All rows are made from the same 9 directions, up to rounding. Whole rows:
[[-19  24  -5  16  33 -11  -8  -8 -11  -9  -5  10  18 -25  -1   7  12  10]
 [-20 -18 -15  -8  -8   6 -20   6  -1   7   8   5   5  -1 -15  11 -30  56]
 [ -6  31 -20  -2 -25 -29 -10 -40  40  47 -14 -17   2  -3  34  46  63  -5]
 [-17  26  11  25  26 -37  -6  -2  -4 -20   6  19   0 -46  -8  -6  18 -14]
 [-30  41 -57  16  -4   5 -27 -16 -33 -27   2 -42 -44 -21   1  39  23 -32]
 [  6   0 -38  12  -4  18  -8  27  11 -50 -20 -41 -52  11 -10 -51  -2 -58]
 [  7  -7  26 -14  -1 -31  -2   1  28   7 -20  46  16  -5  -6 -15  19  39]
 [  3   3 -32 -18 -14 -10 -33   8  -2 -51 -45   3 -23  23 -25  -6  10  -6]
 [  6  -8   0   0  -6  10  16   4  18  30  29 -29  -2   5  14  -9 -18   2]
 [-18  25 -46  25  25   6 -16  -5  27  -7 -26 -40   6  -4  12 -13  19 -22]
 [  1   7 -17  11  -6   6  -3 -15  19  15 -15 -28  13  15  19  14  15 -36]
 [ -7  15  17  -3  -3 -92 -18  -3  43   8  34   5  16 -27 -16   2  -6  19]]

The start of a row, then its end:
[  6 -13   1  -2 -10  21   9   2   2  11   1  -7  -4  12   7]
[-3 -6 -5]
[ 12 -11  19  -3 -29 -24   2  -7   9  13  19  -7   4  11   1]
[ 19 -10 -33]
[-16  -5 -12  17 -12 -12 -20   2  24 -10 -21   8 -17 -18  -6]
[-10  17 -11]
[-23   4 -14  32  41   4 -11  23  -1 -39  -7  -1  -3 -31 -18]
[-45 -17  -5]
[ -2  -2  -6 -14   2  -9 -13  21 -12 -37  -4  18 -28  -8 -27]
[-23  -9  29]
[  7  -8 -20 -12 -45   1 -16 -10  18   2 -28  -8 -26  23   6]
[ 18  26 -23]
[-26   0  -3  33  18 -29 -20   3  12  -7  22 -15  28 -23 -15]
[  0 -36 -17]
[ -5   2 -23  10   4  -1 -25 -14  18 -11 -51  -7  36  27   1]
[ 14  12 -30]
[  9  18  10   8  25 -21   0 -21  14   3 -30   4  57  17  12]
[ 13  21 -31]
[  4   4  -4  -8  -7 -13  15   2  41  44  39 -33  -9  -7  18]
[-15  -4  28]
[ 19 -11  38 -12 -41   3  25  -4 -14  14  12  32 -44 -11  11]
[  9  31 -17]
[  1 -13   4  -4 -40  14  15   6  -3  22  39 -12 -58 -17   8]
[1 0 0]
[-22 -63  23  10 -45  25 -21   0  -8  15 -15  55   7  -5 -17]
[ 27 -25  23]
[  7 -10  30  16  48  -4  12  15   1 -14  -1  14  59   5 -11]
[-34 -37  -7]
[  2  -5 -21   3 -52   1   2   2  14  17  42 -56 -61  -2  11]
[  8  -7 -44]
[ -5   4  20  14  34   1  13  26 -25 -36  16  24 -21 -38 -19]
[-45 -11   6]
[ -9  -4   8   4   6 -22 -16  -1 -19 -14  16   3  30   1 -20]
[ 23 -37  -4]
[ 19   8   7 -13  -3   9  20   2  -9  -2   1  -1 -22   6   9]
[-9 19 -9]
[ -2   4 -13   4  -3  26  -5   0 -13 -25 -44  20 -30  -4   2]
[ -8  40 -13]
[  5  13  -9  -9 -11 -59 -17  20  27 -38  11  -8 -43 -16 -26]
[-36   3  -7]
[-12  17 -42  -5   5 -24 -28  -9  20   4   8 -49  26  19  -5]
[ 23 -24  10]
[ 18 -28   5  -4 -17  16   6  10  26   4 -20  -5   4  30   3]
[-24  -9 -20]
[ -1  21  -3   7  19   1   1  -9 -22 -16  -9  -1   8  -2   3]
[ 11  13 -22]
[  6 -14  -2 -16 -18  17   0   0  -6   5  -8   7  -8  16   0]
[ 8 -1 17]
[ 23  10  20  -6 -23  -1  24  -3 -22  -8  14   0 -45  -4  10]
[  3  27 -51]
[-16  -7   2  17  10   5 -14  -3 -12 -12 -17  20  20  -8  -9]
[10 -6 -3]
[ 14 -14  31  -9 -28 -35  12   7  44  25  16  20 -20 -14   3]
[-24  15  12]
[-18   9  15  29 -20 -28 -11 -16 -20  -7  20  11 -17 -38  -3]
[ 37  13 -54]
[-25   2 -36  -4 -39 -21 -37 -21  29  25  -8 -14 -10  -3   3]
[43 17 24]
[ 14 -10 -10 -17 -10 -12 -19  -1  34 -12 -56  13  20  36  -6]
[-11  17   2]
[  5  44 -20 -13  53  -9   0 -10 -11 -14 -17 -14  39  15   4]
[ 4 13 21]
[ 22  26 -19 -20  17  -4   4  -5   6 -13 -25 -21  10  32   8]
[-6 21 -8]
[-33  -2 -10  29   1   9  -4   3  28  23   2  11 -29 -53  11]
[-21  25  31]
[ 20  46   6 -47   8 -67 -10 -10 -26 -32   7  16  -1   8 -20]
[27 20 28]
[-14  22  11  37  26  -5   7  -3  -4 -14 -10  18 -10 -46   8]
[-17  37 -35]
[  1 -26  29  -1 -22  32  19 -12  -6  43  -1  33   7  -2  19]
[21 12 20]
[-24 -30  -7   5 -13 -29 -38  -7  44  26  -7   6  57  10 -15]
[ 22 -38  40]
[ 18 -24  50  -5  -2  37  33  -3 -66   7  31  22  22  17   1]
[ 31 -38 -22]
[ -7  16  -1  26   1 -17  15  -3  17  25  56 -51 -13 -27  18]
[ -2 -11 -41]
[  5  11  10 -16  28 -23   0   7   1 -11  -2  21  22  -2 -12]
[-15  -3  43]
[ 24 -15   5 -15 -33  -7  -2  -1   7 -10 -15  -8  -5  37  -3]
[  6  -2 -43]
[  6  10  27  -2  12 -11  24  10 -14   1  37  12 -21 -29   0]
[-19   1  12]
[-11   5   9  15  31 -28  -3   8  -1  -6  36 -14  35 -14 -15]
[ -7 -46   3]
[ 20  19  31   8  42 -17  17  -4 -16 -22 -12  14  48  10   0]
[ -8   3 -41]
[ -1  12  11  18  18   5  13  -5   9   4 -18  17   1 -20  16]
[-17  36 -13]
[ 25  -8  14  -7 -40 -25   8  -4  29  12   7 -16 -16  18   9]
[  1  10 -53]
[ 26  17 -10 -35 -38  11  30  -3   2  29  31 -32 -70   6  27]
[ 2 36  8]
[  7  42 -12 -14  30 -15   1 -18  -1  -2 -24   1  22   7  13]
[12 41 16]
[ 18 -12   9   1  19   1  16  16  28   5   8 -23  27  22   1]
[-39 -31 -10]
[  3  11 -10   6  25 -13  -3  14   9 -26   2 -21   7   3 -10]
[-29 -17 -16]
[-25 -44  11  36   2  48  15  29  23  25  15  17 -25 -44   4]
[-56 -21  32]
[ 40 -20  38 -19  -8  -4  31  32  -6 -25  23   6 -28  16 -14]
[-51 -25 -25]
[  2 -11   7 -20 -41  -4   3  12 -40  -9  55  -5 -61 -12 -18]
[ 19 -28   7]
[ -6  22 -19   3  20  -2  -2   8  -1 -20  -4  -9 -21 -16  -3]
[-22  14   8]
[ -3  -8 -24  -2 -11  40   9   4   6  23  10 -31 -23   7  16]
[-6 -5 14]
[ 13 -35  22 -15 -13  22   9  22   7  -8 -24  46 -19   5 -11]
[-39   3  33]
[-21  -1  -5  14  -2 -28 -23  -4   5  -1  16  -6  17 -13 -13]
[ 20 -24  -1]
[ -4 -19  17  11   9  29  17   7   6  20  -1  19   6 -12   9]
[-21  -2  21]
[-21  11 -14   7 -15  -9 -18  -8 -15  -9   4   6 -32 -27  -6]
[24 17  1]
[ 16 -11  39   7  13   5  23  -8   2  23   0  16  48  12  14]
[  3  -6 -19]
